The same things were measured in two ways. Each way mixes the same 9 hidden numbers, adds some noise and spreads widely along 5 directions of its own, which tell nothing about the thing.
In the rows, 128 means zero.
Some things both ways: the first way, then the second way.
[101 140 148 113  88 171 203 146 116  36 148  90 127 174 130 200]
[114 147 153 158 136 126  57  82 153 100 115 118 129 152 140 173 179 120
 120 114 120 118 135]

[136 123 100 154 168 140 114 124 109 160 134 111 109 128 153 135]
[147 151 101  98 104 129 135 133 144 110 173 133 140 176  94 128 105 166
 163 131 151 136  84]

[130 160 102 136 105 161 133 143 130 104 141 147  79 119 140 125]
[129 166 127 138 153 128  94 106 147 118 160 126 128 184 161 117 133 149
 121 129 124 126 105]

[140 102 179 142 149 119 164 125 130 130 165  95 129 120 125 123]
[ 97 113 145 129 135  84  86 103 176 152  64 103  96 126 104 166 140 124
  94 175 128 119 162]

[109 107 155  94 114 107 107 148 163 112 145  85 155  89 163  51]
[135  89  97 141 167 133  63  92 101 119 123 143 123  98 133 107 125  76
 115 130 119 126 144]

[ 92 110 111 135  63 190 163 156  96  45 122 127 106 176 143 145]
[ 99 154 140  84  72 119 136  98 131 102 159 128 136 173  85 175 143 152
 156 113 183 144  74]

[173 125  65 141 150 130 121 141  97 149 162 124  60  96 124 108]
[147 127 134 149 145 111 101 118 198 118  97 135 118 148 133 102 130 112
 161 161 162 148 124]

[110 174 122 186 159 174 155 191  10 133 124 152 137 185 115 189]
[128 133 100 111 115 115 102 114 128 119 188 136 135 177 122 114 104 147
 156 125 156 144  79]

[121  97 111 101 121 149 152 130 134  94 139  75 129 160 144 148]
[124 114 117 122  85 142 129 115 111  99 131 121 157 162  95 145 161 106
 148 115 171 139  78]

[104 111  64 130 129 153 141 135 145 113 104 108  95 147 152 155]
[151 119 110 157  98 153 116 132 104 105 162 151 159 151 121 110 124 139
 172  88 120 134  77]

[131 132  90 144 135 156 118 168  72  93 143 107 100 145 118 134]
[142 170 124 132  81 174 145 173 119 156 115  54 118 139 137 147 190 171
  97 115  84 128 134]

[118 120 115 163 154 126 129 163  37 166 156 122 137 128 113  97]
[156 141 130 110 147 136  80 117 202 116 122 141 100 187  97 124 117 162
 139 149 124 127  97]

[128  95 152  95 103 146 156 192 110  63 170  92 146 151 133  73]
[117 133 146 129 133 128  77  66 157 109  59 118 102  78  94 172 156 101
 108 175 110 111 152]

[104 224 161 134 112 183 143 143 123 107 169 158 134 156 136 147]
[127 121 133 122 188 117 135 122 117 130 146 151 115  86 175  96  93  91
 109 130 124 114 167]

[ 91 119 161 124 108 125 125 139 158 110 143  91 151 121 174  70]
[ 84 116 112 100 156  76  94  93 106 137 158 122 122 127 125 161 101 115
  89 143 137 110 160]

[154 187 239 137 134 151 130  93 170 154 156 167 137  85 147 132]
[ 98 171 127 129 160 117 149 146  82 191 149 107 106 119 193 104 117 169
  62 116  77 110 175]

[116  75  55 113 125 107 149 110  98 176 171  84 103 130 121  88]
[129  83 180 156 169 126 144 152 152 146  36 167 113 106 126 119 135  86
 126 120 135 131 174]

[135 155 101 161 143 140  74 108 155 131 128 112  81  73 141  79]
[136 129 111 105  78 100 175 188 158 147 166  90 118 126 130 110 103 155
 150 115 146 125 127]

[157 119 105 121 139 117 118  94 159 147 163 102  78  76 142 107]
[146 151 150 162 108 170 142 173 134 161  72  96 123 140 130 144 179 165
 116 124  88 141 145]

[182 141 148 126 181 126 109 162  91 142 175  85 138  90 143  71]
[133 138 124 124 115 115 101  87 157  85 149 132 129 105 124 140 120 106
 166 148 156 133 114]

[105 140 165  97 101 158 155 129 134 112 160 110 156 144 128 106]
[119  98 148 120 151 126 129 108 129 106 122 160 123 114 137 108 120  80
 129 111 153 118 116]

[135 130 109  96 149 118 103 160 112 155 164  80 152 101 134  33]
[137 156 125 125 150 118 127 144 177 117 180 101 119 178 174 103 111 154
 104 126 106  87 103]

[138 102 139 135 128 152 128 166  48 119 113 107 153 131 124 100]
[106 132 113  97  80  49 151 134 180 133 149 118 115 122 107 113  90 142
 160 116 176 112 134]

[139 115 144 127 146 126  98  82 199 140 145  89 109  83 141  76]
[120 103 118 114 115 105 128 133 151 130 109 107 120 135 108 126 131 108
 115 138 149 114 124]

Other things, the second way, with their names:
(62): [100 120 125 123 161 151  73  55  69 124  99 172 127 136  95 138 134 115
  96 135 108 124 108]
(811): [151 180 143 186 106 193 123 124  91 117 100 128 157 125 133 150 180 161
 137 109  68 134 123]
(90): [143 147 125 109  84 135 164 165 149 137 151 109 125 143 109 137 114 172
 158 145 141 150 105]
(461): [107  91 110 120 109  70 130 143 131 157 138 111 113  78 131 121  94 111
 139 139 155 139 166]
(861): [110 129 128 136 141 101 115 105 115 142 136 147 117  86 141 118  89 135
 125 142 107 120 148]
(394): [146 145 125  96  83 183 170 191 119 152 177  87 108 178 150  97 143 180
 120  88 116 141  62]
(791): [105  95 152 147 155 103 136 165 131 153 145  99 110 112 193 123 115 116
  69 101  82  78 159]
(494): [143 100 120 134 113 156 126 130 112 114  83 140 143 128  74 141 148 112
 130 119 120 120 115]
(828): [121  99 138 122 138 166 121 137  64 137 144 136 124 102 142 147 134 112
 106  99 106 135 135]
(1151): [122 146 133 148 146 133  51  64 134  89 111 114 128 110 133 174 175  97
 107 131 106 107 154]
(251): [139 126  71 138 162 112  72  92 103  88 222 126 142 125 201  65 115  75
 126  88 133 103 120]
(452): [125 144 123 132 121 148  84 103 137 128  84 111 132 187  83 162 174 146
 111 153 127 138 106]
(508): [134 130 136 131  93 150 114 125 142 139  79 115 113 129  95 143 160 142
 143 146 130 155 111]
(1002): [131  84 105 144 133 135 124 130  75 146  99 141 128  54 115 108 112  91
 122 133 104 128 159]
(774): [135 141 107  91 162 130 163 149  83 151 173 153 118  95 144 102  72 140
 119 127 120 129 162]
(73): [142 170 126 124 151 179 131 121  74 125 142 139 127 104 159 113 151 127
 114  90 100 132 151]
(1015): [129  88 126 122 138  93 115  97 174  90 136 157 129 125 111 108  82  91
 157 157 162 110  90]
(580): [133 101 123 134 105 180 104  88  97  87  85 118 149 126  94 151 194  63
 134 140 160 149  85]
(858): [117 153 124 127 107 127 145 143 118 138 176  91 138 161 153 147 128 160
 126 149 134 145 102]
(464): [113 127 108 115  52 109 143 114 135 114 105  98 141 122  75 146 154 122
 151 134 166 131 101]
(1035): [155 161 123 127 140 173 112 148 109 103 217 136 159 231 161 137 144 161
 153  83 143 156  79]
(1065): [134 171 118 114 132 160  92 100 125 107 196 110 124 185 168 122 147 146
 127 123 135 143  73]
(945): [112 108 115 151 142  74 104  86 137 114  89 178 145 117  88 112  99 105
 141 124 134  97 143]
(569): [105 104 156 123 124 100 139 126 159 161  44 123  95  85  92 148 121 121
 112 185 132 131 161]
(15): [119 126 121 127 122 108  95 110 136 119 125 132 147 188  98 156 150 124
 149 133 183 160 118]
(974): [121 145 120  94 120 149 132 128 101 141 122 133 122 162  96 133 144 152
 108 104 127 125 115]
(835): [145  91 133 130  97 153 125 102 133  66 108 168 158 137  69 140 138  86
 183 115 168 132  63]
(368): [106 103 136 142 167  71 122  80 135  98 117 176 136  62 132 122  78  72
 137 143 139  94 166]
(789): [137  79 131 118 105 117 114 119 159  95 121 121 118  81 111 140 126  71
 159 141 163 132 120]
(139): [132  92 116 133  45 133 158 156 118 154  64 115 128  84  51 138 133 141
 157 138 125 144 118]
(707): [126 160 144 120 150 133 108 108 163 112 168 123 119 183 154 137 121 156
 120 152 127 125  86]
(1137): [139 117 118 144 182 114  94 102 127 127 101 199 137 128  87 121  74 136
 139 154 107 120 148]
(410): [145 101 133 138 128 145 152 141 114 112 112 146 136  78 134 107 127  81
 149 110 138 129 141]
(668): [134  99 110  92 115 102 173 182 148 151 152 113 104 114 137  77  90 121
 127 109 148 113 131]
(805): [115  97  73 113 110  74 149 161  97 151 167 123 160 158 102 120  96 127
 145 120 179 142 141]
(1092): [ 98 109 134 141 156  57  72  97 168 134  92 131 118 122 115 157 124 107
 113 143 141 110 191]
(739): [125 101 116 146 114  94 136 151 137 155  89 111 118  70 121 114 117 115
 125 135 114 116 179]
(1128): [146 159  98  88 121 120 124 133 135 112 206 127 119 128 141 112  96 147
 151 104 141 126 130]
(168): [137  97 140 145  93 107 155 173 170 163  55 116 105  81  94 118 120 137
 140 141 112 122 158]
(790): [114 133 169 124  95 142 124 148 159 151  90  96 102 157 100 182 161 176
 105 132 102 122 117]
(166): [151 112  94 103 110 131 167 166 121 134 178 134 130 132 129  71  81 135
 156 121 145 136  90]
(635): [123 148 122 136  97 143  88 100 134 124  93 104 125 141  85 171 167 151
 116 146 104 124 118]
(377): [118 140 136 136 134 113 114 101 150 104 132 134 145 167 125 144 132 123
 140 149 155 130 103]
(53): [102 156 136 160 148 105  83  95 134 127 106 115 134 155 142 155 164 136
  88 114  99  96 161]
(110): [144 154 142 108 119 145 147 168 176 154 144  95  97 185 145 114 127 179
 125 158 133 152  89]
(542): [124 129 152 159 177 133  95 108 120 109 144 127 123  95 209 118 151  75
 107  95 114 113 170]
(951): [151 126 112 101  85 126 138 151 179 112 126 114 141 210  72 135 145 142
 173 138 197 158  77]
(503): [135 110 120 122 114 114 114 128 144 117 155 137 123 123 119 124 102 129
 156 125 139 132 113]
(79): [143 122 123 134 141 108  81  90 183  94 105 157 131 139  85 140 113 118
 162 161 147 126 121]
(1008): [132 179 138 108 123 150 141 143 118 131 189 121 124 162 155 142 124 182
 129 107 113 134 114]
(96): [151 163 117 102 124 145 127 131 151 105 177 125 124 163 128 121 112 164
 133 118 109 105  94]
(588): [120  98 119 108 100 110 153 133 112 118 117 138 147 125  89 138 134  90
 159 116 198 151 132]
(504): [118 131 121 130  50 121 182 202 115 180 144  85 125 153 134 108 137 184
 140  82 130 143 108]
(631): [107 147 106 101 108 128 132 112 103 112 176  94 142 172 133 136 146 131
 101 114 141 107  88]
(1049): [141 160 140 154 138 178  66  96 131 106 134 132 136 196 125 159 161 167
 116 127  80 124  77]
(487): [133 137 118 155 136  90 112 114 172 116 139 129 136 140 144 109 106 126
 158 161 147 132 123]
(1006): [125 135 135 151 119 139 107 110 117 135  88 116 127  98 122 150 158 121
 126 148 116 142 147]
(819): [139 128 154 158 156 141 142 138 131 127  96 150 130  98 151 119 132 108
 134 125 118 129 160]
(365): [132 155 124 143 131 142 104  89 122 106  91 145 156 164  91 152 165 122
 146 148 157 152 121]
(745): [145 131 106  92 101 152 163 161 112 142 171 105 114 109 137 106 107 142
 138 139 133 148 105]
(479): [131 161 126 140 104  96 159 152 173 157 102  93 101  84 151  89 120 152
 123 140 105 108 164]
(117): [126 119 146 179 162 133 122 111  97 115 121 148 133  51 191 100 125  81
 111 100  80  94 166]
(870): [150 147  97 127 117 157 149 157  94 156 138 117 121 104 134  93 117 156
 124 132  95 136 132]
(724): [162 119 122 155 165 142 124 159 147 122 132 125 114  96 179  74 118 108
 105  93  70  77 159]
(1093): [103 109 137 109 105 106 131 124 135 147  73 108 108 103  93 152 150 109
 113 136 152 129 157]
(554): [152  98 113 110 133 140 107 107 152  94 129 141 125 131 105 112 119  87
 162 161 174 151  88]
(229): [130 121 164 117 146 122 143 125 167 111  95 153 121 120 106 150 118 110
 142 146 153 125 139]
(1083): [133 123  99 103 116  93 106 112 174 110 149 117 123 150 104 120 107 125
 147 155 164 126 106]
(928): [137  89 100 112 132 108 156 158 141 130 145 118 140 163 127  93 108  92
 146 155 197 151 104]
(1139): [128 149 150 148 139 192 107 126  89 159  87 119 115 143 137 145 176 155
  91 133  80 149 127]
(428): [115 148 125 140 154 112  86 103 135 111 200 124 135 186 183 119 120 138
 120 113 126 116  96]
(378): [129 156 139 131 176 138 102 123 146 134 142 124 110 167 164 120 125 154
  85 130  86 103 129]
(821): [ 96 133 131 134 117 100 105 118  99 156 159 132 122 113 135 156 100 165
 127 125 107 136 144]
(679): [121 148 116  98  93 111 124 128 167 115 190 102 129 213 121 134 120 164
 148 138 171 138  56]
(1066): [133 121 126 148 156 144  76 112 114 130 107 134 128 132 118 154 141 129
 110 139  94 130 146]
(1005): [133 160 147 153 129 164 114 103 127  90 154 135 140 163 168 109 157 132
 125  81 103 102  74]
(7): [117 132 125 124 104 112 120 111 134 120 112 128 132 123  91 152 130 138
 131 127 122 111 129]
(127): [133 130 130 155 117 155 148 153  74 156 130 141 140  99 138 128 119 152
 140 121  96 152 136]
(329): [122  89 103 122  73 111 201 183 112 158 108 100 139 118 103  93 117 119
 136 132 155 130 108]
(808): [148 132 111  84  81 161 165 150 138 128 117 107 118 140  76 125 132 143
 144 157 153 148  79]
(604): [132 100 139 155  76 164 160 163  79 138 105 130 156 119 108 147 156 126
 162 107 140 166 108]
(535): [115  93 139 122 149  79 136  91 143 106 136 176 119  40 135 109  55  76
 163 160 157 122 147]
(89): [112 145 135 156 196 103  88  75 111  99 168 173 140 107 178 119  89 112
 111 116  90  85 154]
(556): [107 171 114 138 116  52 151 165 155 166 162  98 125 136 168 112 105 175
 122  97 124 104 188]
(39): [131 158 132 101 122 177 151 134  85 132 169 111 121 131 147 142 134 153
 107 136 107 138 102]
(691): [116 142 113 132 194 110  96  91  99 106 199 146 132 116 198 102  93 102
  96 109 102  89 149]
(372): [122  91 158 154 141 138 122 136 112 132  74 139 120  81 140 133 160  82
 111  80 110 112 176]
(609): [124 136 138 123 176 140  48  40 129  80 136 166 116 104 135 148 131  86
 129 142 128 126 128]
(163): [132 102 127 107 114 159 106 112 110 108 112 147 130 139  73 152 140 119
 130 112 126 123  97]
(547): [110 168 148 144 112 106 136 118 144 164  76 128 114 106  99 160 116 184
 129 180 102 139 159]
(690): [130 135 119 128 125  96 147 135 161 135 128 121 126 124 123 115  96 137
 145 175 146 135 130]
(909): [124 128 137 131 112 173 126 122  84 113 149 128 142 149 132 143 154 132
 120  98 111 127  82]
(77): [133 137 155 140 175 137  57  58 168  89  67 151 111 101 105 167 151  93
 117 163 113 113 160]
(972): [123 119 160 139 180 135  93 139 125 142 135 124  98  97 180 151 133 119
  84  98  78 106 191]
(704): [133  94 113 145 114 106 105 111 139 123  76 142 129  90  93 116 134  86
 158 133 154 140 149]
(676): [129 128 157 121 154 150 131 145 120 134  97 136 125 140 126 160 164 113
 116 102 143 141 171]
(616): [139 136 114 152 215 133  80  99 117 127 131 147 122 120 177  92 115 100
  87 145  91 105 164]
(664): [139 110 101 105 155  81 173 160 147 147 134 139 114  78 137  69  61 104
 134 155 151 116 174]
(223): [142 135 115 133  92 144 157 144 123 142 104 124 130 106  95 118 114 157
 143 159 105 134 109]
(1034): [145 138 120 123 142 150  98 125 120 105 172 130 129 134 146 133 132 126
 130  99 115 122 130]
(1055): [122 174 116 109 181 109 107 107 124 136 195 126 104 115 191 106  91 144
  99 139 105 112 161]
(837): [152 128 130  96 123 101 138 154 179 106 189 156 129 156 111 139  72 152
 188 125 171 143 118]
(678): [124  71 136 109 163  88 109 108 127  93 132 193 144  92  87 168  87  66
 172 123 189 140 175]
(318): [104 108 157 143 102 132 119 118 105 114 123 136 147 131  99 199 141 135
 130 113 115 120 118]
(923): [127  94  98 113  74 111 153 148 132 137 107 108 136 132  70 127 120 127
 149 154 162 141 101]
(804): [125 119 109 143 122 114 116 105 109 120 135 132 137  92 136 113 119  99
 147 139 142 139 130]

Some of these things the first way, each followed by its name:
[125 130  85 125 124 129 124  99 178 125 145 100  75 100 159 115]
(604)
[103  74 103 131 101 143 114 147  67 136 121 120 143 141 142  82]
(974)
[158 114 137 146 148 130 128 141  93 138 159 118 107 101 123 101]
(508)
[138 108  77 190 150 141 137 117 125 150 149 153  37 132 123 146]
(1139)
[147 134 144 136 132 139 134 143 118 108 160 120 107 109 137 118]
(1065)
[132 112  70 151 154 140 124 140 130 124 156 111  71 136 131 116]
(554)
[181 129 153 117 170 140  83 167  57 150 144  92 167  99 127  58]
(464)
[135 171 109 136 116 154  54 174  88 132 162 145 120  88 136  10]
(808)
[104 147 131 126 119 146 123 121  98 126 149  91 148 126 118  96]
(372)
[121 131 116 122 109 157 126 155 144  97 127 151 100 134 157 136]
(870)
[138  92  43 151 152 157 136 161 141 126 124 144  52 167 139 142]
(223)
[120 186 168 119 139 170 157 108 198 124 148 131 128 141 161 159]
(89)
[142 158 174 152 135 147  96 123 101 139 158 118 138  92 122  70]
(1093)
[133 229 206 103 147 177 149 145 128 135 174 125 187 150 147 130]
(368)
[ 58  62  59 129 100 146 140 170  92  96 119  90 135 190 138  93]
(163)
[119 111 109 135 143 130 144 133 127 150 157 114 115 137 130 110]
(378)
[132 140 108 192 187 167 169 208  14 155 134 156 124 204 107 178]
(861)
[110 164 102 177 148 155 117 147 110 125 131 127 100 129 129 122]
(503)
[105 105 114 110 117 130 114 141 192 109 131 110 114 119 168  83]
(1002)
[ 89 176 108 117  78 193 100 185 109  60 125 132 138 159 140  81]
(631)
[112 109  94 147 137 131 110 127 133 157 140 129 102 128 173 102]
(774)
[139 122 135 121 122 144 136 111 178  99 173  99  93 112 148 103]
(77)
[173 148 124 129 166 133 130 126 151 153 165 122  93 106 154 124]
(690)
[125 167 117 147 158 110  76 147 104 177 162 106 131  75 154  36]
(1066)
[106  33  57 142 184  90 151 109 182 165 141  38  93 143 118  90]
(791)
[118 111 126 114 127 145 130 165  92 122 134  97 158 142 147  90]
(7)
[137 135 105 117 117 154 133 171 130  86 136 121  98 134 153 119]
(804)
[107  85  82 141 118 153 171 127 154  94 122 118  72 161 117 165]
(168)
[106 169 136 121 128 128  92 105 148 150 122 100 142  94 189 121]
(805)
[103 141  97 133 139 133 124 145 116 183 140 145 131 131 172 100]
(1137)
[124 182 131 122 126 153 119 128 168 129 157 143 106 119 154 119]
(616)
[131 141 134 161 154 159 118 133 125 131 123 136 109 129 126 134]
(139)
[126 115  94 141 114 132 110 102 173 121 144 113  70  89 167  87]
(1008)
[ 96 163 110 148 121 155 115 116 153  91 137 108 100 124 153 134]
(1034)
[ 99 112  84 137 105 153 138 172 127  72 141 126  91 156 143 119]
(745)
[146 200 204 129 173 141 101 104 180 165 162 118 154  90 157  98]
(691)
[124 227 209  89 126 151 153 143  67 143 218 104 208 130 134 105]
(229)
[ 81 112 108  78  90 143 126 131 160  98 137  84 149 143 162  92]
(494)
[ 92 144 109 150 132 140 135  77 228 112 144  83  87 117 163 110]
(318)
[124 126 136 137 128 143 142 162  41 135 119 116 149 133 112 137]
(504)
[ 96 143 104 153  95 174 114 144 119  64 110 129  98 136 156 143]
(1128)
[124 156 107 145 151 156 128 130 166 135 148 124 100 136 127 102]
(1015)
[143  59  26 126 169 139 150 163 130 136 135  84  79 175 124 119]
(117)
[106 176 115 123  79 168  96 104 150  89 134 116 105 106 164 103]
(588)
[101 214 164 124  83 177 124 140 180  68 174 155 110 121 160  96]
(39)
[103 101  82 112 111 138 123 159 129 120 125 119 118 140 151  98]
(166)
[109 118 159 163 132 134 172 121 165 113 126 122 105 128 162 161]
(821)
[137  69 157 124 156  99 160  99 139 149 147  56 141 108 150 131]
(1092)
[106 163 187 133 108 159 114 178  79 146 145 170 184 136 141  52]
(62)
[149 139 151 106 152 127 155 129 119 120 179  68 142 119 127 127]
(542)
[112 170  82 202 124 163  91 141 145  96 112 152  48 106 137 103]
(461)
[135  98  97 149 138 136 137 169 103 125 142 124  95 137 152 112]
(1055)
[115 154 148 113 114 150 120 132 164 105 141 119 129 119 153 111]
(923)
